The rows are grouped in 3 ways, from coarse to fine. Each group lies inside one group of the grouping before and may be the whole of it. The rows also spread widely along 11 directions, which tell nothing about the answers.
Known rows, each followed by its group in each grouping:
[  0 -19  22  26   8 -43  -8  10   2  39 -33  32   9   4 -11  11 -12  17
   0  11  -9  22  -5  -4 -65]
J_857 J_180 J_437
[-38 -15  13 -52  -9  16  -6  58 -13  -8  40 -37   8  -4  33 -29   8   7
  28 -45 -30 -29  14 -39  48]
J_623 J_69 J_485
[ 10 -17 -29  57  -4 -45  26  25   2  42 -71 -23   8 -13 -33  -5   4 -28
 -23  32 -10  17   7  40 -54]
J_406 J_332 J_630
[  4 -21 -14 -28  28 -25  35  37 -22 -15 -34 -33 -17 -10 -23  21  23  -3
 -31  16  24 -17  23  26  -6]
J_623 J_930 J_97
[ 32  11   5 -22 -19  50 -61 -45   2 -12   5  30  -3  15   0  12 -29  31
   7   6  11  17 -33   1  33]
J_623 J_930 J_136
[ 34  -8   5 -14 -43  28  22   9  11  52  33  -9 -74  31  32  -7 -48  -7
 -48 -12  51 -12   0 -31  25]
J_857 J_722 J_603
[  4 -25  19 -29   7  13 -82 -12  63   2  -9  21  -4  14  36  12  40  64
 -44   2  10   5 -58 -20  15]
J_406 J_332 J_374
[-13   5  70 -64 -29  26  -2   0 -17 -29  21  67   3 -10  10  10 -20  34
  37 -60   5  -3 -46 -19  25]
J_406 J_310 J_579
[ 24  34  -4 -11 -53  51 -65 -12   8 -17 -43 -27  39  32   3 -25   2 -18
  -2   8 -34  17 -40 -22  44]
J_857 J_899 J_135
[ 22  12  43 -40 -40   6 -17   2 -21 -31 -16 -17  34   3  33   6 -11 -11
  82   0 -26  15  19  34 -17]
J_623 J_69 J_585
[ 21  54  43   2   2  41 -21  19  17 -36 -51 -12  36  14  -5  -4   6 -35
 -26 -26 -40  12 -22 -44  42]
J_857 J_180 J_558
[  4  12 -20   6 -42  26 -24 -13  14 -10  -2 -14  39 -12  14 -36  -4  -7
   4 -51 -43  45 -13 -15  34]
J_406 J_332 J_483
[-11 -21  34  10  26   8 -27  -8  -6  32  52  73 -14 -17  -9  -2 -45  45
  37 -41 -10   4 -19 -28  -1]
J_623 J_821 J_280
[ -8 -74 -77 -50   7 -19 -16   4   0  -5  26 -23 -36 -13  -5 -18  34  37
 -31  -1  55  -7  -2  20  27]
J_623 J_69 J_241
[-25  22  65 -50  46  18  34  53 -42 -47 -20 -27  37  -4 -21  29  22 -11
  -6 -43 -32 -11  37 -36  12]
J_857 J_899 J_361
[ 21  52  48 -67 -37  59  37  10 -47 -20 -10 -53  10  30  23  19 -17 -15
 -31 -38  -8  14  37 -36  25]
J_857 J_899 J_324
[ 29   7  -2  -1 -29  31 -75 -21  48 -34 -37  10  29   5  13 -18  16   1
   6  -3 -15  21 -58  15  38]
J_406 J_310 J_567
[  5   0  43 -33  20  32 -41   5  26 -17  29  20  -9  12  23   7  -2  21
  -9 -34   4   1 -10 -40  33]
J_857 J_180 J_71
[-23 -29 -36  31  20 -26 -26  47  21  18 -21  -1   4 -14 -21 -34  14   8
 -27 -12 -28 -29 -42 -32  32]
J_623 J_930 J_245
[ 18 -32 -50 -41 -43  13 -33 -13   4  -3 -15 -12 -22  11  -4  -2  13   9
  -8  30  45   4 -26  45   9]
J_406 J_310 J_754
[-31 -22  31 -10  18 -13  25  48   9  10  -5  36 -20 -28 -20  -7  21  32
 -56 -53   7 -22 -58 -46  29]
J_406 J_430 J_107
[-26 -26 -57   7 -14  35 -68 -10  19  14  14   7  14   4 -18 -40  19  37
 -15 -23 -22  19 -56 -35  52]
J_406 J_521 J_305
[ 55  -7 -50  49 -22  11 -27 -39  25  38 -12  21 -42   6 -14 -17 -40   3
 -41  17  33  21 -35  17  18]
J_623 J_930 J_97
[ 33 -35 -27  12  27   0 -39  -8  37  53 -14 -30 -49  32  25  26  12  40
 -69  63  44   0  22  19 -32]
J_623 J_930 J_97
[  3  -8 -18   9  15   3 -27   6 -20  36 -46 -45  14  22 -15  17   7  12
  -7  65 -12  13  29  17 -47]
J_623 J_69 J_585
[ 16 -11  25 -69  27  32 -15  11 -29 -40  -4 -22 -37  25 -21  48   9 -11
  11  46  57 -24  25  41   6]
J_857 J_899 J_135
[ -8  18  72  29   0   9   9  19   2  53 -18  23   8  -3   8  13 -20  23
 -18 -18 -31  12 -15 -39 -33]
J_406 J_430 J_107
[-10 -32 -54  24  18 -37   8  38   7  12 -30 -46  17 -25 -14 -36  33 -14
 -23  -8 -23   0  13   4   2]
J_623 J_69 J_241
[-20 -37 -37 -11 -39 -13  30  16 -34  62  28 -32 -26   6   5  -9 -21  12
  -1  -2  12  15  34  11 -32]
J_406 J_332 J_374
[-14  13  34  58  15  11  13  22 -23  36  -6  45   3 -18 -49  -3 -56 -26
  46 -12 -28  -4  -9  -2 -14]
J_406 J_310 J_754
[-17  -5 -36  49  -7  -7  11  36 -22  48 -41 -45  23   2 -34 -21 -10 -42
  20  32 -38   3  32  22 -36]
J_406 J_310 J_579
[  0 -17  48 -23 -15 -41  26   6 -10   5 -27  12  28 -12  30  21   2  32
  17 -20 -13  39  19  25 -74]
J_406 J_310 J_567
[ -8 -33  48 -53 -29  -2  -7  13  11  27  30  14 -24   9  55  15   4  57
  -4 -22  20   1 -11 -10 -24]
J_406 J_430 J_107
[ 17  -1 -40  17 -45  25 -66 -37  25   0 -28  11  29   7  -3 -31  -3  15
  -7  -3 -16  43 -49   6  19]
J_406 J_310 J_567
[ 49  22 -28 -12 -62  46 -35 -24  10 -31   5 -46  18  15  26 -37 -20 -44
  28 -26 -22  32  10  15  48]
J_857 J_899 J_324
[  1 -14  40 -21 -12 -12  40  34 -15   0  16  45 -43 -10 -13  -6 -29  -2
  -1 -53  26 -30 -31 -23  30]
J_857 J_899 J_361
[   4  -38  -65   -1  -37   31 -106  -12   35   21   25  -13   -3   32
   11  -50    8   18   12   17   -4   -5  -37  -13   43]
J_857 J_899 J_361

New rows, each followed by its group in each grouping:
[ -4 -34  -5 -50  -6  19 -35  -4  -3 -15  67  -4 -11  -5  29 -10  -9  29
  43 -28  10   2  15   1  30]
J_623 J_69 J_485
[  8 -15  11 -13 -12 -32  52   9 -42 -15  -3  45 -15 -22 -45   5 -35 -19
  27 -36  28  17  -4  16 -13]
J_857 J_180 J_437
[-15  28  94 -27 -34  25   5  27 -23  33  -8  15  14  22  39  18 -34  26
  23 -20 -34   2  -4 -35 -30]
J_406 J_310 J_567
[ -9 -28  14 -15  39 -28  31  25 -17  -5 -28  12 -10 -10 -37  21  18  22
 -48 -18  18  -3  -2 -14 -13]
J_857 J_899 J_361
[  4  14  28  34  18   8 -26  51  45   5 -40  -5  -3  -2 -11 -13  14 -37
  -9   5 -25 -37 -44  -8  35]
J_406 J_332 J_374
[-13 -56 -26 -23  17 -49  34  54 -14   5  10  -7 -45 -19 -16  -6   7  -3
   6   1  36 -42   9  30   0]
J_623 J_930 J_97
[ 11   3  -4 -31 -60  18 -31 -18  -1 -34 -11  31  13  -8  -6 -19  -6   3
  23 -31   1  17 -62  12  41]
J_406 J_332 J_630
[ 38  20   5  -3 -39  70 -92 -21  51 -13   6  15 -11  33  21 -30 -12   1
 -18 -16  -2  -5 -68 -40  85]
J_857 J_899 J_361
[ -9 -20  29 -18  24 -12   4  15 -36  -4   1   4   6  -2 -25  21 -10  -3
  43   6   0   3  35  21 -38]
J_857 J_899 J_135
[  0  19 -11  12  11  46 -19 -37 -25  17  -2 -19  43  12 -19   1 -13  27
 -48 -29 -33  69  28 -48   2]
J_857 J_899 J_135
[ 16  10   6  38   3  -1 -55 -25  23  18 -59  -5  62   1  10  -8  14  41
 -28   6 -54  54 -15 -20 -34]
J_623 J_69 J_585
[-22  27  48   4   4  -8  31  58 -27  17 -48 -20  40 -10  -6 -10   2  -9
 -11 -27 -61 -11   2 -46  -5]
J_623 J_69 J_241
[ -6  10  24 -12 -44  20   6 -30 -62  36 -19  18  31   3 -19  24 -34  33
  26  12 -17  58   7   8 -66]
J_406 J_430 J_107
[ -3 -30  24 -41   5 -20  -7  58  -8  17   0 -23 -35  11  21  13   4  -6
  46  35  16 -51  22  36 -25]
J_623 J_821 J_280
[ 24  52 -10  26  -8  61  -2 -12 -24  16 -28 -25  20   6 -25 -11 -31 -18
 -36 -17 -34  34   7 -33  33]
J_623 J_821 J_280
[-13  33  35  32  25  34 -30  12   9  -6 -31  -9  67  -6  -6  -4   1  -6
  12 -25 -71  32  10 -26  -2]
J_406 J_310 J_567
[ 16 -22  -7  28 -45 -24 -51   8  46  -8 -18  44  20 -13  -4 -54  -7 -20
  47 -24 -25  -1 -75  -4  22]
J_857 J_722 J_603
[ 46  17  21  46 -19 -17  -2  10  33 -12 -64  -4  30  -8   1 -20   2 -40
  -9 -25 -33  18 -21   4   4]
J_857 J_899 J_361
[ 35 -18 -17  26 -20  22 -44 -49  33   6  14  59 -24 -10 -15  -9 -25  23
   4 -18  26  39 -60  19  21]
J_406 J_521 J_305
[  6 -34 -12  11  68  29 -31  10  35  18  12  -4 -57  10 -14  23   9  17
 -53  31  55 -18   8  11  16]
J_406 J_310 J_567
[-32  -8  14  52 -10 -19 -16   7  -9  66 -46  45  44 -14 -33 -14  -4  44
 -16  -8 -53  32 -51 -40 -50]
J_406 J_430 J_107
[ 12  14 -11  15  -6  34  -7  34   4  14  -6 -66  -1  21   5 -27  -7 -50
 -12   1 -21 -12  32 -14  33]
J_857 J_899 J_135
[-32 -29   8 -22   5   3 -42  33  19  28 -24  25 -21  17  -5   2  24  52
 -45  16  18 -35 -67 -30   9]
J_406 J_310 J_567
[ 14 -12 -38  57 -31  17 -39  -1  39  60   4  11 -27   6  -7 -38 -25  -4
 -21   0  -4   3 -49 -14  30]
J_406 J_332 J_374
[-38 -15  25 -20  63  12  -2  40 -41 -18  -9  11   2  -8 -62  34   1 -11
  49  31   9 -25  20  33 -20]
J_406 J_310 J_567
[ 25  18 -12  55  35  13   5 -14  19 -26 -28   1  35 -30 -41 -25   4 -20
 -56 -58 -28  45  -7 -26  40]
J_857 J_899 J_135
[-29  17   0 -22 -43  23   8  24 -47  41 -36 -45  38  27   2  -1  -5  12
 -14   9 -40  24  17 -26 -31]
J_406 J_310 J_567
[ 29   0   3  -1  -2   6 -17  28  39   3 -29 -55  -3  18  33  -9  21 -24
 -36   2  -9  -7  15  -4  11]
J_857 J_899 J_324
[ -5 -13  42 -13 -38 -50  21  13 -23   8 -26  43  28 -26   8 -11 -13  24
  37 -40 -31  16 -33  -4 -36]
J_623 J_69 J_241
[  2  -6   6  -1  42  39  -2 -22 -23   0  14  14  -7  -3 -33  33 -25  15
   2   4  20  35  32  19 -13]
J_406 J_310 J_567
[ 19  -2 -37  18  46  57 -35  -1 -12  15  10 -22 -41  19 -49  21 -28 -17
  -8  55  28 -19  24  19  32]
J_623 J_930 J_136
[-40 -40 -16 -52  37  22  -2  28 -55 -16  56   1 -28  -3 -53   3 -11   4
  32 -10  33 -28  22  -4  34]
J_857 J_899 J_135
[-45 -44 -60  10  26  -1 -15  32 -11  50 -11 -34   0   7 -31 -10  21  28
 -40  26   1   0  11 -11 -17]
J_406 J_310 J_567
[ 17  20   6  20  -6  31 -30   0  41 -15 -19 -30  42  -2  35 -26  11  -8
 -20 -41 -44  36   2 -17  28]
J_406 J_310 J_567
[ 24  -9  33  31  45   3 -32  11  38  -4 -24  44 -29  -3 -34   9  -3  -8
 -22   6  25 -24 -48  -2  24]
J_857 J_899 J_135
[-15 -31 -10  31  74 -21   5  34   7  -3 -10  -8  -2 -23 -49  -4  20 -10
 -26 -12  -2  -8  17  -7   6]
J_857 J_899 J_135
[-63 -23   1 -11  21 -15   2  39 -27   9 -22  -6  60 -27 -34  -9  41  40
 -13 -32 -53  20  -8 -36 -21]
J_406 J_430 J_107
[ 38 -21 -22 -15   4  25 -22 -47  -5   9  18  11 -39   1  -6  15 -21  29
 -22  14  51  27   5  24   5]
J_623 J_69 J_241
[-22 -29 -68  26  13  29 -73 -27  22  35  12 -36  49   8   8 -27  17  47
 -23   0 -39  59  22 -18  -9]
J_406 J_310 J_567
[ 22  -6 -47 -23 -18  32 -41  17  49 -16 -35 -89   6  22  45 -20  53 -13
 -62  15   5   5   5  10  42]
J_406 J_310 J_567
[ 15 -32  30 -38  35  -7  18   7   5 -30  33   4 -22 -12  12  19   6  19
 -15 -47  32   7  32   3   7]
J_857 J_899 J_361
[-27 -36   6 -35 -36   3 -41  20 -15  51  56   9 -20  18  35 -21 -27  39
  54  -3  -6 -25  -5 -21  -5]
J_623 J_69 J_241
[ 18  17 -34  -9   4  53 -41  -8  10 -19   2 -97  48  10  37 -19  21  -2
 -21 -13 -43  44  58 -13  32]
J_623 J_69 J_585
[-39 -21 -31 -24  28  24  29  14 -75   5  22  -2 -10 -11 -71  16 -24   1
  22   7  25   7  38  18  -8]
J_406 J_310 J_567
[ -4  -5 -12   1 -33  25 -82 -27  17  21 -24  -4  42  20  13 -10  18  40
  10  13 -41  45 -32  -7 -16]
J_406 J_521 J_305
[-18 -32  10 -61  31   2   2  15  -4 -36  35   0  -1 -16   5  -1  27  38
 -24 -67  13   4   7 -29  32]
J_857 J_899 J_324
[-39   0   4 -35  -5  13 -30   2 -34  -8 -30 -21  73   2 -13   6  35  39
  12  -9 -55  47   0 -17 -26]
J_406 J_521 J_305
[  0 -23  22  -1  51 -19  -5  27  53 -20 -17   1  15 -17  10  -5  44  21
 -70 -48  -9  10 -11 -47  16]
J_857 J_722 J_603
[-16   3  58 -19 -42 -22  30  33  -9  20  -7  12  20 -10  29  -7 -14  10
  24 -53 -38   6 -14 -22 -20]
J_406 J_332 J_374
[  2 -30 -34  44  12 -26  31  20   6  48  -8 -15 -25 -14 -15  -8 -10  -9
 -40  -3  12  11  20  16 -23]
J_406 J_332 J_630
[-17  -5 -47  44  48   5 -23   7 -28  24 -51  -4  27  -4 -82   6   2   8
 -27  40 -24   9  -8  -6 -10]
J_623 J_930 J_136
[ -9   7  41  29  21  22 -57  33  47  24  -9  29  -1   4   2  -6   1   9
 -10  -5 -24 -26 -53 -35  26]
J_406 J_332 J_630
[  7 -26 -26  -3  30  10 -26  23  21   1 -16 -30 -32   7 -20  11  24 -14
 -17  41  29 -21  -1  35  10]
J_406 J_332 J_374
[-32 -40  15 -20  22 -24 -43  48  12 -18  38  19  15 -26   8 -33  12   8
  85 -36 -34 -31  -9   4  17]
J_623 J_821 J_280
[-41   2  29 -23   0  27  -7  27 -28  -2  38 -26  51 -15  11 -10  -1   6
  60 -46 -60  21  39 -23  -1]
J_406 J_430 J_107
[ 23   2  -6  -3  14   8   3  -6 -16  -7 -31  -2  -9  -3 -25  23 -13   7
 -29  14  17   9   1  11   0]
J_623 J_930 J_245
[-11 -34  16 -35   7  33 -48 -17  16  28  49   9 -18  10  33  16   8  71
 -21  -9  20  18  -3 -22  -6]
J_406 J_430 J_107
[-44 -24  18 -49  32   1 -47  55  -1 -36  13  20  14   4 -23  -6  27   6
  34 -19 -10 -36 -29 -32  37]
J_857 J_180 J_437
[-23 -18 -68  27 -59  -2 -12  40  -5  57 -33  -4 -23   9 -39 -51  -7 -16
 -33  16   0 -28 -73 -18  34]
J_406 J_332 J_630
[-10 -18  37 -81 -24  47 -77  -9  10 -31  59  18   8  14  47   4  -3  37
  82 -19   0  -2 -12  12  21]
J_406 J_310 J_754
[  5  14  31  -6 -44   2 -32  31  20  24 -51 -19  15  24  25  -2  10  -6
   4  20 -31 -10 -35  -2 -14]
J_406 J_332 J_374
[  4 -23 -65  21 -45 -20 -21   5   9  17 -33   9   3 -16 -25 -58   5   1
 -24 -15  -8   3 -70 -15  40]
J_623 J_69 J_241
[  2 -13   0  -6 -16  -5  62   7 -53  43  31 -25 -16   1   2   0 -43  -2
  -8 -35   7  29  65  -9 -28]
J_857 J_899 J_135
[-33 -10 -36 -71 -34  47 -22 -16 -80  15  18 -23  11  23 -26   8 -12  45
  13  19   3  21  14 -15   2]
J_623 J_69 J_485
[-48 -23   5  19  20 -18   7  21 -23  50  23  36  18 -19 -13 -17 -24  62
 -22 -62 -43   9 -13 -75  -4]
J_623 J_930 J_245
[-45 -19  19 -28  35  17 -33  71   7  -3  14  12 -22  -1 -22  -2  19   1
   9  -4   4 -66 -43 -24  50]
J_406 J_332 J_630
[ 33 -19  13   5  55  34 -41  -7  20  25  19   0 -62  18  -2  37 -18  10
 -10  56  54 -21  22  28  -4]
J_623 J_69 J_241
[  9   1  22  39 -14 -15 -14  13   0  54 -37  36   1   5 -10   0 -32  21
  -7  10 -24  -8 -39 -20 -23]
J_623 J_930 J_136
[-13 -25  -8  -4 -24  -7 -28  13  -4  37 -18 -13  13  12   6  -2   0  13
  29  29 -13   7   5  23 -46]
J_406 J_310 J_754
[ 17  18  45 -58 -16  43  19 -19 -21 -12  22 -16  15  14  33  22 -20  24
 -26 -48   0  51  43 -40  -2]
J_857 J_722 J_603
[ -2 -31  15  37  42 -19 -27  29  42 -11  15  38  -1 -27 -18 -28   5  -4
   9 -50 -17 -16 -30 -20  33]
J_857 J_899 J_361
[ 22  -8  20  15 -34  -6 -47   5  16 -15   6  11  23  -2  11 -30 -26 -42
 101  -7 -33   1  -8  31   2]
J_857 J_899 J_135
[  7  -2 -10 -55 -53  43 -27   2 -25  -5 -11   2 -27  24 -14   5 -14  -5
  24  31  36 -20 -36  28  24]
J_406 J_310 J_754
[-33 -18  30  -2  65 -21  -6  28 -25 -15 -16  35  27 -28 -45  21   4  29
  14 -12 -27  -7  -6 -13 -15]
J_623 J_930 J_245
[ -6  18  -6   0  51  54 -69   1   7  -8 -26 -21  24  27 -34  17  20  -1
 -29  35 -18  15   5 -30  20]
J_857 J_180 J_71
[  8  27  14   5 -34  29 -16  31  14  22 -21  10 -19  18   7 -27 -20   1
 -39 -21 -15 -35 -68 -56  64]
J_623 J_930 J_97
[  6  12 -14   6 -35  36 -80 -16  15   3  -8  33  21  24 -15 -29 -18   4
   9  -9 -22  19 -63 -40  40]
J_857 J_180 J_437
[-24 -30   3   1  49  -2   4  16  -7   1  61  16   0 -31  -5 -10 -23  32
  12 -65 -18   4  27 -35  23]
J_623 J_930 J_245
[ 19  16  11 -62 -72  36 -28  -6 -25  17 -27 -10 -14  38  22   3 -13  22
 -10  26  17  -6 -37 -10  13]
J_623 J_69 J_241
[ -5 -15  18 -30 -25 -12 -13  13 -27 -30 -18  48   8  -6 -38  -9  -6   4
  38 -21  -4 -12 -51  -1  14]
J_857 J_899 J_361
[ 54   5 -12  62 -12  25 -20 -43  34  42  31  25 -34   0  21 -18 -62   9
 -20 -24   4  34  -3  -7  19]
J_623 J_930 J_97
[ 25 -20  18  22  32  14 -39  16  84   3   6  -2 -28  -9  33  -6  29  11
 -50 -16  16  -7 -28  -8  35]
J_406 J_430 J_107
[  6  -3 -24  26  -9 -25  19  25 -14   4 -52  25  -6 -21 -57 -18  -9 -11
 -26  -7  -3 -16 -55  -2  27]
J_623 J_930 J_136
[-44 -45 -61   3  42   6 -15  60   4  33 -15 -21 -40   7 -52 -17  33   8
 -63  30  30 -49 -30 -16  35]
J_406 J_310 J_567
[-17 -38 -49  40 -10 -40   8  26  26  26 -11  -6  13 -33 -11 -46  14  -6
 -19 -41 -24  16 -14  -6   7]
J_406 J_332 J_483
[ 18  14 -22  55  15  51  -3   0  -9  32  -5 -23 -15  -2 -44  -1 -30 -39
 -10  27   3  17  20  15  10]
J_406 J_430 J_107
[  4  37  -1 -46 -76  70 -11  -4 -33  37 -13 -30 -11  44  17   3 -24  15
 -50   5   4  10 -21 -40  30]
J_406 J_332 J_630
[-36 -48  24 -52 -58 -45  30  48 -21  25  34  40 -17  -6  25 -37 -13  40
  16 -82  -5 -28 -43 -52  10]
J_857 J_899 J_361
[  4 -18  22 -19 -20  14  20  14 -38   8  22  33 -42 -13 -32  13 -40 -16
  58   7  38 -13  -7  42  -9]
J_406 J_430 J_107
[ -4  15  13 -54 -51  39 -14  12 -14  23  19   0 -21  28  32 -10 -20  43
 -43 -32   2 -16 -40 -63  49]
J_623 J_930 J_97
[  7 -38  -5   4 -15 -51  -5  15  18   3 -14  39 -10 -16  -8 -21   0  -1
  14 -21  11   7 -36  10 -12]
J_857 J_180 J_71
[-29 -44 -61  10  28 -15   1  51 -15 -16  11   8 -24 -38 -72 -40   7 -32
  21  -9  15 -44 -31  10  64]
J_623 J_69 J_485
[-19 -12  16 -46 -51  34 -41   8  -6 -20  50  26   9  -1  24 -33 -26   7
  83 -48 -17  -4 -30  -4  43]
J_406 J_310 J_567
[ 47  54  33   7 -18  44 -25  13  26 -21 -66 -23   7  15   7  -3   4 -29
 -36   8 -15 -10 -41 -15  50]
J_623 J_69 J_585
[-22  23  52 -24 -62  27 -29   4 -49  21 -16   7  53  14   5   5 -28  11
  82   8 -57  23 -10  -3 -42]
J_406 J_430 J_107
[-10 -25 -44  11  43 -12 -11  54   3 -42 -52  -6  -6 -16 -87 -22  40 -47
 -16  13  10 -46 -43  12  54]
J_857 J_899 J_361
[-20  -2 -40  27   1  20 -62 -11  20   2 -34 -24  80  -3 -10 -31  31  14
 -10 -12 -68  48 -11 -19   3]
J_406 J_310 J_579
[ 26  42  14  -2  -6  51   2 -10 -17  34 -31 -36  -2  32  11  26 -19  22
 -79  12  -7  24  19 -39   1]
J_623 J_930 J_97
[-10 -16  50 -10  43 -16  54  61  -5 -11 -12  27 -46 -26 -34  23   9 -16
 -14 -23  33 -41 -20   8  14]
J_406 J_521 J_305
[ 23  18  46 -40 -25  28  14   0  -7 -19 -20  23 -19   5   8  21 -17   4
 -14 -17  30   2 -26   6  14]
J_406 J_310 J_567
[ -1 -26  -1 -51  19  22  16  -3 -31  11  44 -18 -31   2  13  22 -10  49
 -32 -21  37  12  41 -14   4]
J_623 J_69 J_585
[ 12  -2 -30   0 -12  29   5 -13   6  24  15 -30  -8   0  15  -6  -6  17
 -60 -31   7  41  20 -17  16]
J_406 J_332 J_630
[-33 -38  -3 -50 -17 -38  12  50 -20  -6 -27  -4   0  -9 -14   1  32  13
   6   3  10 -21 -22  18 -16]
J_406 J_332 J_630
[ -4  19  80  15  -3 -11  33  27 -29  46  -8  62  -7 -11  -6   7 -54  18
  18 -39 -26  -9 -25 -38 -28]
J_623 J_821 J_280
[ 14  28  12  28  -6  64   9 -20 -10  32  43 -16   3   2  14  -3 -47   3
 -16 -54 -26  56  39 -38  20]
J_406 J_521 J_305
[-59 -47 -13  10  56 -19  -9  38 -26  42 -11  42 -14 -13 -75  13   6  35
  -7  22  11 -25 -29  -6 -26]
J_406 J_310 J_754
[-42  -6 -24 -39   0  -7  34  32 -82  -9 -28 -35  43 -16 -50  -5  12   1
  12  -9 -31  10  26  -7 -12]
J_623 J_69 J_241
[ 12  38 -13 -19  -4  80 -21  -9  -5  -8 -16 -38   2  22 -12  10   0  -1
 -67   0   4  20  -4 -28  52]
J_406 J_332 J_630
